The rows of each matrix lie in a flat space through zero, up to rounding. After each matrix: how many dimensions does the smallest such space have?

[[ 46.5 -32.7   0.8 -11.2  41.6 -30.1 -20.9  -2.1  13.5 -13.7  -5.4 -26.1
  -11.5 -13.9 -17.2  32.0 -24.8   1.8   8.0]
 [-32.7 -18.7   4.2 -23.2   2.7  26.6 -79.7  34.4  -4.6  17.3   4.6  19.7
    8.5  -1.7   1.4 -10.5   5.1  28.3  24.7]
 [  0.8   4.2   2.8   6.1 -19.5 -29.3  14.8   5.3  17.6 -30.6   6.9   8.4
  -44.1  54.2 -10.0   0.8  13.6  -4.6  -1.5]
 [-11.2 -23.2   6.1  26.0 -33.2  -2.9  21.3   6.9   9.8 -13.1  10.3   3.4
  -13.8  33.6   5.6 -10.4 -13.2  -2.6  -6.4]
 [ 41.6   2.7 -19.5 -33.2  32.6 -16.7 -30.9 -20.1   5.9  -3.0 -23.9  -4.5
  -42.9 -17.8   1.6  13.3  13.3   4.7 -38.0]
 [-30.1  26.6 -29.3  -2.9 -16.7  79.7 -71.2 -53.6 -31.8  31.4 -10.3  18.0
   -3.6 -44.8  67.4  30.2  16.3  22.3 -48.5]
 [-20.9 -79.7  14.8  21.3 -30.9 -71.2  -5.6  -5.3  -0.8 -13.2   1.7 -31.5
   45.0  22.4 -18.4  19.1 -33.3  28.3  44.6]
 [ -2.1  34.4   5.3   6.9 -20.1 -53.6  -5.3 -30.0   6.4   2.4  21.7  -8.7
    9.8  12.4  43.8  10.3  -3.7   6.2  -0.9]
 [ 13.5  -4.6  17.6   9.8   5.9 -31.8  -0.8   6.4   8.9  18.8  33.1 -18.1
   41.7  -9.3  29.3  -0.1 -46.2  -2.9  12.2]
 [-13.7  17.3 -30.6 -13.1  -3.0  31.4 -13.2   2.4  18.8 -12.1 -20.2  12.4
   -4.5  23.3 -25.6   1.1  26.3  14.9  -3.1]
 [ -5.4   4.6   6.9  10.3 -23.9 -10.3   1.7  21.7  33.1 -20.2  21.4 -19.1
  -25.5  -6.4   3.1 -38.8  15.6 -20.1  14.6]
 [-26.1  19.7   8.4   3.4  -4.5  18.0 -31.5  -8.7 -18.1  12.4 -19.1  56.0
    9.6  45.3  24.4  37.3  -6.2  36.2  24.1]
 [-11.5   8.5 -44.1 -13.8 -42.9  -3.6  45.0   9.8  41.7  -4.5 -25.5   9.6
   20.4  40.2 -31.9 -25.7  21.3 -13.0 -14.1]
 [-13.9  -1.7  54.2  33.6 -17.8 -44.8  22.4  12.4  -9.3  23.3  -6.4  45.3
   40.2  35.9  45.4  -6.4 -47.2  21.2  58.4]
 [-17.2   1.4 -10.0   5.6   1.6  67.4 -18.4  43.8  29.3 -25.6   3.1  24.4
  -31.9  45.4 -31.9 -12.3  10.2   9.0  11.2]
 [ 32.0 -10.5   0.8 -10.4  13.3  30.2  19.1  10.3  -0.1   1.1 -38.8  37.3
  -25.7  -6.4 -12.3  47.2  -3.4 -43.0  24.7]
 [-24.8   5.1  13.6 -13.2  13.3  16.3 -33.3  -3.7 -46.2  26.3  15.6  -6.2
   21.3 -47.2  10.2  -3.4  14.0   6.4   2.8]
 [  1.8  28.3  -4.6  -2.6   4.7  22.3  28.3   6.2  -2.9  14.9 -20.1  36.2
  -13.0  21.2   9.0 -43.0   6.4  13.0 -41.7]
 [  8.0  24.7  -1.5  -6.4 -38.0 -48.5  44.6  -0.9  12.2  -3.1  14.6  24.1
  -14.1  58.4  11.2  24.7   2.8 -41.7  -3.4]]
	12

[[ -1.4  13.6  -1.9 -14.2  -6.4  -3.3  -7.5   6.7  -2.1   6.2  -5.9 -12.9
   -0.4  -3.7  10.7  -8.6   5.9   7.6  -1.6]
 [ 13.6   8.4  -9.1 -28.2  -8.5  55.7   6.9 -26.7  -0.1 -38.7 -67.8  -7.1
   32.5 -19.7  15.1 -16.2  -6.1  -6.1  21.1]
 [ -1.9  -9.1   2.8  13.3   5.2  -9.2   2.8   1.6   1.2   4.2  16.6   8.5
   -6.2   5.9  -8.8   7.9  -2.0  -3.0  -3.3]
 [-14.2 -28.2  13.3  52.1  18.6 -61.1   2.0  22.4   2.9  37.2  87.6  25.7
  -37.7  28.2 -32.1  30.7  -0.7  -3.0 -22.6]
 [ -6.4  -8.5   5.2  18.6   6.3 -27.0  -1.1  11.3   0.7  17.5  35.9   7.6
  -16.2  11.1 -10.9  10.8   1.2   0.7 -10.1]
 [ -3.3  55.7  -9.2 -61.1 -27.0  -4.0 -28.7  22.4  -8.4  18.4 -34.7 -52.5
    3.7 -18.1  45.1 -37.0  22.5  29.3  -3.0]
 [ -7.5   6.9   2.8   2.0  -1.1 -28.7  -9.2  17.9  -1.6  23.1  27.1  -6.9
  -15.6   6.3   1.4   0.8   7.6   8.9 -11.2]
 [  6.7 -26.7   1.6  22.4  11.3  22.4  17.9 -21.7   4.5 -23.9  -6.1  25.5
    9.8   2.5 -18.6  13.9 -14.2 -17.9   9.3]
 [ -2.1  -0.1   1.2   2.9   0.7  -8.4  -1.6   4.5  -0.2   6.2   9.4  -0.1
   -4.8   2.6  -1.3   1.6   1.4   1.5  -3.2]
 [  6.2 -38.7   4.2  37.2  17.5  18.4  23.1 -23.9   6.2 -24.3   6.8  36.7
    6.3   7.8 -29.0  22.8 -18.3 -23.3   8.1]
 [ -5.9 -67.8  16.6  87.6  35.9 -34.7  27.1  -6.1   9.4   6.8  86.2  63.3
  -27.0  33.9 -60.7  52.6 -20.6 -28.2 -11.5]
 [-12.9  -7.1   8.5  25.7   7.6 -52.5  -6.9  25.5  -0.1  36.7  63.3   6.0
  -30.6  18.3 -13.6  14.8   6.1   6.2 -19.9]
 [ -0.4  32.5  -6.2 -37.7 -16.2   3.7 -15.6   9.8  -4.8   6.3 -27.0 -30.6
    5.6 -12.4  27.2 -22.8  12.1  16.0   0.6]
 [ -3.7 -19.7   5.9  28.2  11.1 -18.1   6.3   2.5   2.6   7.8  33.9  18.3
  -12.4  12.3 -18.8  16.8  -4.7  -6.7  -6.4]
 [ 10.7  15.1  -8.8 -32.1 -10.9  45.1   1.4 -18.6  -1.3 -29.0 -60.7 -13.6
   27.2 -18.8  19.0 -18.8  -1.7  -0.7  16.8]
 [ -8.6 -16.2   7.9  30.7  10.8 -37.0   0.8  13.9   1.6  22.8  52.6  14.8
  -22.8  16.8 -18.8  18.0  -0.1  -1.4 -13.7]
 [  5.9  -6.1  -2.0  -0.7   1.2  22.5   7.6 -14.2   1.4 -18.3 -20.6   6.1
   12.1  -4.7  -1.7  -0.1  -6.2  -7.3   8.8]
 [  7.6  -6.1  -3.0  -3.0   0.7  29.3   8.9 -17.9   1.5 -23.3 -28.2   6.2
   16.0  -6.7  -0.7  -1.4  -7.3  -8.6  11.4]
 [ -1.6  21.1  -3.3 -22.6 -10.1  -3.0 -11.2   9.3  -3.2   8.1 -11.5 -19.9
    0.6  -6.4  16.8 -13.7   8.8  11.4  -1.7]]
	2

[[  7.5 -18.9  -5.2  24.2  19.0  24.0   1.4   9.9  -9.9  13.6 -10.6  -7.8
  -18.1   3.7  16.1 -18.0  -5.9  20.5 -15.9]
 [-18.9  33.8   0.7  -5.8  -9.3  26.6 -10.8  28.6  18.2  -8.3  20.7   2.5
   -6.9  -5.5   2.3  -2.8   5.6  -6.4 -16.7]
 [ -5.2   0.7  22.0 -26.9  -8.3 -28.8 -15.1 -10.3 -32.4 -20.5  13.0   0.9
   -0.2   5.0  -7.8  13.0  10.2  -6.2   0.8]
 [ 24.2  -5.8 -26.9  39.8 -10.4 -18.7  15.9 -13.2   5.4  -8.1 -19.7  -5.6
  -11.8  -2.5  26.2  -6.5  22.6  -1.2  -2.7]
 [ 19.0  -9.3  -8.3 -10.4  26.4  11.3  -7.7   8.7   9.9  -8.5 -26.5   7.8
   15.3   0.6   3.3   6.7  -7.9 -11.6   8.0]
 [ 24.0  26.6 -28.8 -18.7  11.3  50.9 -22.6  29.3  17.9   3.6 -10.6   1.5
    0.9  -9.6  -8.8 -13.2  -5.3  -6.5 -18.2]
 [  1.4 -10.8 -15.1  15.9  -7.7 -22.6  87.4  -6.3  26.2   8.0 -17.7 -22.1
   23.1 -27.5 -38.9  -1.9 -18.2 -23.5  34.0]
 [  9.9  28.6 -10.3 -13.2   8.7  29.3  -6.3  21.1  -0.3 -20.2 -10.0  12.2
    1.4  -6.0 -13.8   4.9  -5.1 -10.8 -20.8]
 [ -9.9  18.2 -32.4   5.4   9.9  17.9  26.2  -0.3  22.9  15.0  -2.2  18.2
   -5.8 -26.3  -0.1 -10.2   3.3   8.9  -2.9]
 [ 13.6  -8.3 -20.5  -8.1  -8.5   3.6   8.0 -20.2  15.0  49.9  -9.1 -21.9
   11.4   8.6 -24.0 -10.3 -13.1  12.5  23.4]
 [-10.6  20.7  13.0 -19.7 -26.5 -10.6 -17.7 -10.0  -2.2  -9.1  42.6  17.2
    9.3 -28.3 -20.5  -4.0   5.7   5.2  -6.5]
 [ -7.8   2.5   0.9  -5.6   7.8   1.5 -22.1  12.2  18.2 -21.9  17.2  38.1
   -1.6 -26.2  30.9  -1.9   5.7 -25.0  -4.7]
 [-18.1  -6.9  -0.2 -11.8  15.3   0.9  23.1   1.4  -5.8  11.4   9.3  -1.6
   -3.7 -20.7  -8.8 -10.1  -0.6  13.0   5.4]
 [  3.7  -5.5   5.0  -2.5   0.6  -9.6 -27.5  -6.0 -26.3   8.6 -28.3 -26.2
  -20.7  70.1  25.4  21.5  12.4   0.1   1.9]
 [ 16.1   2.3  -7.8  26.2   3.3  -8.8 -38.9 -13.8  -0.1 -24.0 -20.5  30.9
   -8.8  25.4  48.7  18.5  20.1  -0.8 -13.5]
 [-18.0  -2.8  13.0  -6.5   6.7 -13.2  -1.9   4.9 -10.2 -10.3  -4.0  -1.9
  -10.1  21.5  18.5  15.5   8.0 -11.9   4.7]
 [ -5.9   5.6  10.2  22.6  -7.9  -5.3 -18.2  -5.1   3.3 -13.1   5.7   5.7
   -0.6  12.4  20.1   8.0  15.7  18.8  -8.8]
 [ 20.5  -6.4  -6.2  -1.2 -11.6  -6.5 -23.5 -10.8   8.9  12.5   5.2 -25.0
   13.0   0.1  -0.8 -11.9  18.8  26.8  10.3]
 [-15.9 -16.7   0.8  -2.7   8.0 -18.2  34.0 -20.8  -2.9  23.4  -6.5  -4.7
    5.4   1.9 -13.5   4.7  -8.8  10.3  23.4]]
	11

[[  4.8  12.2  -3.6  -8.9  17.1  -3.0   8.5  -7.9  26.7  -7.2  -3.8  27.1
    1.3  45.8   6.7   2.3 -45.9 -17.1   9.5]
 [ 12.2  35.5  28.9 -39.1  31.4  -6.2   0.4  17.6  19.3  11.0  -7.7  32.2
   12.7  17.2 -21.2  -4.8 -53.1 -26.0 -32.5]
 [ -3.6  28.9  13.6 -29.5  26.9  -8.2  -2.5   4.6  25.0   7.4  -7.3  36.2
   22.7  33.9  -1.8   8.7 -51.7 -25.8 -13.9]
 [ -8.9 -39.1 -29.5  23.5 -35.7   8.0 -17.4  17.0 -23.7 -10.6  -3.8 -34.2
   -7.6 -11.2  -5.3   7.1  58.1  20.7  18.1]
 [ 17.1  31.4  26.9 -35.7  28.6  -4.2   2.5  18.8  17.4   8.0  -7.4  27.9
    5.6  16.1 -23.9  -8.7 -49.6 -23.3 -30.6]
 [ -3.0  -6.2  -8.2   8.0  -4.2   0.7   1.4  -6.6   1.0  -4.1   1.2  -2.0
   -2.0   5.6   7.6   2.4   3.6   2.8  10.5]
 [  8.5   0.4  -2.5 -17.4   2.5   1.4 -11.0  30.2   6.8  -4.3 -12.4   8.0
    1.4  25.1 -24.2   0.7 -14.4 -11.4  -9.1]
 [ -7.9  17.6   4.6  17.0  18.8  -6.6  30.2 -62.1  20.1   1.1  17.6  19.8
   -0.1   7.4  48.9   0.2 -32.2  -1.5  23.1]
 [ 26.7  19.3  25.0 -23.7  17.4   1.0   6.8  20.1   4.5   4.0  -3.7   9.1
  -12.0  -4.1 -30.0 -19.3 -27.0 -10.9 -28.9]
 [ -7.2  11.0   7.4 -10.6   8.0  -4.1  -4.3   1.1   4.0   7.2  -1.5  10.1
   14.2   1.4   1.4   6.1 -10.1  -7.1  -8.4]
 [ -3.8  -7.7  -7.3  -3.8  -7.4   1.2 -12.4  17.6  -3.7  -1.5  -6.6  -3.8
    5.3   5.9 -10.0   5.9   9.8  -0.7  -1.5]
 [ 27.1  32.2  36.2 -34.2  27.9  -2.0   8.0  19.8   9.1  10.1  -3.8  18.8
   -5.4  -5.0 -31.5 -19.7 -41.4 -17.6 -39.2]
 [  1.3  12.7  22.7  -7.6   5.6  -2.0   1.4  -0.1 -12.0  14.2   5.3  -5.4
    4.0 -38.6  -5.6  -6.8   9.1   3.4 -22.5]
 [ 45.8  17.2  33.9 -11.2  16.1   5.6  25.1   7.4  -4.1   1.4   5.9  -5.0
  -38.6 -30.3 -31.5 -39.9 -18.5   0.8 -29.9]
 [  6.7 -21.2  -1.8  -5.3 -23.9   7.6 -24.2  48.9 -30.0   1.4 -10.0 -31.5
   -5.6 -31.5 -40.4  -4.5  49.6  12.0 -20.9]
 [  2.3  -4.8   8.7   7.1  -8.7   2.4   0.7   0.2 -19.3   6.1   5.9 -19.7
   -6.8 -39.9  -4.5  -7.9  29.5  13.3  -9.5]
 [-45.9 -53.1 -51.7  58.1 -49.6   3.6 -14.4 -32.2 -27.0 -10.1   9.8 -41.4
    9.1 -18.5  49.6  29.5  85.5  36.0  55.8]
 [-17.1 -26.0 -25.8  20.7 -23.3   2.8 -11.4  -1.5 -10.9  -7.1  -0.7 -17.6
    3.4   0.8  12.0  13.3  36.0  13.0  22.4]
 [  9.5 -32.5 -13.9  18.1 -30.6  10.5  -9.1  23.1 -28.9  -8.4  -1.5 -39.2
  -22.5 -29.9 -20.9  -9.5  55.8  22.4   2.5]]
	4

[[ 19.4  16.6  -6.2  -0.4 -21.0   5.1   6.9  28.9  17.9  -0.2   1.3  -0.9
    3.5  -5.2  29.6 -15.7   6.0   1.9  -3.0]
 [ 16.6  33.2  17.8 -29.0  15.0  23.2  22.4   0.7   3.0  10.0  10.0   8.5
   -8.4  12.8 -23.8  11.7  15.7  11.2  21.3]
 [ -6.2  17.8  66.8   1.7   7.4  30.8  -3.4  15.8  -2.3   7.2   0.7   0.8
    7.7  -2.6   9.9 -15.9   0.8   6.2 -16.8]
 [ -0.4 -29.0   1.7  13.6   6.2   3.1  -5.0 -22.1  23.5   5.9 -17.8   7.0
    1.4   0.1  17.1  -3.9 -25.9  11.6   6.6]
 [-21.0  15.0   7.4   6.2  60.2  -7.7  -9.5  -5.7 -12.2   6.4  12.1 -33.2
   -6.9  -7.9 -19.3  -8.2   9.2  -6.6  -8.7]
 [  5.1  23.2  30.8   3.1  -7.7  34.0  -3.0  12.2  -5.4   0.5  16.6  16.1
  -15.7  24.1  -1.0  -8.0   5.2 -10.9  19.1]
 [  6.9  22.4  -3.4  -5.0  -9.5  -3.0  38.8   6.6   0.5  -6.4   5.6  -7.4
   15.1 -20.4  11.6  27.3  12.9  -8.4 -20.2]
 [ 28.9   0.7  15.8 -22.1  -5.7  12.2   6.6  45.3   4.2   6.5  -5.3 -10.7
    4.9  -0.8   0.6  28.5   8.2  11.0  11.8]
 [ 17.9   3.0  -2.3  23.5 -12.2  -5.4   0.5   4.2  23.8  -2.7 -17.7 -12.3
  -10.3 -10.4 -12.6 -11.6   6.6   8.7 -15.4]
 [ -0.2  10.0   7.2   5.9   6.4   0.5  -6.4   6.5  -2.7  29.6  -4.5  21.0
    0.5   6.8  -1.8 -14.0 -14.0  -0.6  13.0]
 [  1.3  10.0   0.7 -17.8  12.1  16.6   5.6  -5.3 -17.7  -4.5  49.8 -21.8
  -27.2 -18.9  10.7  11.2  -3.7   7.7  -9.9]
 [ -0.9   8.5   0.8   7.0 -33.2  16.1  -7.4 -10.7 -12.3  21.0 -21.8  -1.5
   -1.9 -16.5 -11.8  12.1   7.6  11.4 -22.0]
 [  3.5  -8.4   7.7   1.4  -6.9 -15.7  15.1   4.9 -10.3   0.5 -27.2  -1.9
   64.7  22.9  -7.6  13.8   3.0  -3.8  -5.0]
 [ -5.2  12.8  -2.6   0.1  -7.9  24.1 -20.4  -0.8 -10.4   6.8 -18.9 -16.5
   22.9  31.9 -17.7  -4.8  10.2  -0.9   3.7]
 [ 29.6 -23.8   9.9  17.1 -19.3  -1.0  11.6   0.6 -12.6  -1.8  10.7 -11.8
   -7.6 -17.7  17.9  27.8  13.5   8.1  -2.9]
 [-15.7  11.7 -15.9  -3.9  -8.2  -8.0  27.3  28.5 -11.6 -14.0  11.2  12.1
   13.8  -4.8  27.8  76.9   4.8 -18.1  11.6]
 [  6.0  15.7   0.8 -25.9   9.2   5.2  12.9   8.2   6.6 -14.0  -3.7   7.6
    3.0  10.2  13.5   4.8  45.9  -0.5  27.9]
 [  1.9  11.2   6.2  11.6  -6.6 -10.9  -8.4  11.0   8.7  -0.6   7.7  11.4
   -3.8  -0.9   8.1 -18.1  -0.5  25.5  -4.3]
 [ -3.0  21.3 -16.8   6.6  -8.7  19.1 -20.2  11.8 -15.4  13.0  -9.9 -22.0
   -5.0   3.7  -2.9  11.6  27.9  -4.3   3.2]]
	15

[[-36.3  -4.0  -1.4 -15.5  11.7  -7.2  -2.4 -14.7  -2.8  -7.0  -8.0 -15.2
    9.4   5.1   1.9  -3.5 -10.1  -4.6 -11.2]
 [ -4.0 -12.7  -9.6   3.0   1.2  -8.8 -10.7  -5.8  -4.4  -9.8  10.1   5.8
    3.4  -1.6   8.8 -13.4   0.1  -9.3  14.3]
 [ -1.4  -9.6  -9.1  -5.6   1.7   6.2   1.9  -4.0  -1.3   7.0   1.4   6.0
  -21.2 -11.9  -8.8   2.5   5.4   5.7 -18.2]
 [-15.5   3.0  -5.6 -21.1 -14.3   7.8   5.6  -5.5  -2.5 -11.5 -14.2  -2.9
   11.3   7.0   2.5 -17.5  -7.2 -12.4   9.5]
 [ 11.7   1.2   1.7 -14.3 -36.8   1.1  19.8  -2.7  -1.4   4.0  -1.9   5.0
    9.2   0.3  -1.8  -9.1   1.6  -7.6   0.4]
 [ -7.2  -8.8   6.2   7.8   1.1 -29.6 -16.5   9.5  -5.6   6.9   6.4   0.1
  -11.5   1.0  -3.2 -11.7  19.1 -15.2  -7.8]
 [ -2.4 -10.7   1.9   5.6  19.8 -16.5 -63.1   3.5   7.2  -0.4  14.2  -6.8
   -4.8   0.7  -5.7   9.7   4.7  -0.1 -28.1]
 [-14.7  -5.8  -4.0  -5.5  -2.7   9.5   3.5 -15.0   7.3   9.4  13.8   5.4
    3.0 -14.7   2.6 -17.5  12.1  -5.0  -8.4]
 [ -2.8  -4.4  -1.3  -2.5  -1.4  -5.6   7.2   7.3 -17.3  -3.9 -12.7  -1.4
   -3.9   3.2   2.0   5.6  -6.1  10.8  -1.4]
 [ -7.0  -9.8   7.0 -11.5   4.0   6.9  -0.4   9.4  -3.9  -2.9  10.5 -17.3
  -27.8 -25.5  -3.9   7.0  -3.2   6.7 -22.0]
 [ -8.0  10.1   1.4 -14.2  -1.9   6.4  14.2  13.8 -12.7  10.5 -55.9   9.3
   -8.9  13.7  -3.6  23.1  -1.1   4.9  -5.6]
 [-15.2   5.8   6.0  -2.9   5.0   0.1  -6.8   5.4  -1.4 -17.3   9.3 -20.6
    2.4  -1.0   2.4 -14.4  -3.4  -4.8   2.3]
 [  9.4   3.4 -21.2  11.3   9.2 -11.5  -4.8   3.0  -3.9 -27.8  -8.9   2.4
  -28.6  11.8 -10.2  11.7   0.8 -14.0   9.1]
 [  5.1  -1.6 -11.9   7.0   0.3   1.0   0.7 -14.7   3.2 -25.5  13.7  -1.0
   11.8  -1.8  13.4   6.1 -11.3  -7.6  20.3]
 [  1.9   8.8  -8.8   2.5  -1.8  -3.2  -5.7   2.6   2.0  -3.9  -3.6   2.4
  -10.2  13.4 -15.7 -13.8  10.6  -7.1  -4.2]
 [ -3.5 -13.4   2.5 -17.5  -9.1 -11.7   9.7 -17.5   5.6   7.0  23.1 -14.4
   11.7   6.1 -13.8 -23.5 -20.2   1.4  -6.0]
 [-10.1   0.1   5.4  -7.2   1.6  19.1   4.7  12.1  -6.1  -3.2  -1.1  -3.4
    0.8 -11.3  10.6 -20.2  -2.5   3.5  17.2]
 [ -4.6  -9.3   5.7 -12.4  -7.6 -15.2  -0.1  -5.0  10.8   6.7   4.9  -4.8
  -14.0  -7.6  -7.1   1.4   3.5 -25.5  -9.2]
 [-11.2  14.3 -18.2   9.5   0.4  -7.8 -28.1  -8.4  -1.4 -22.0  -5.6   2.3
    9.1  20.3  -4.2  -6.0  17.2  -9.2 -12.9]]
	12
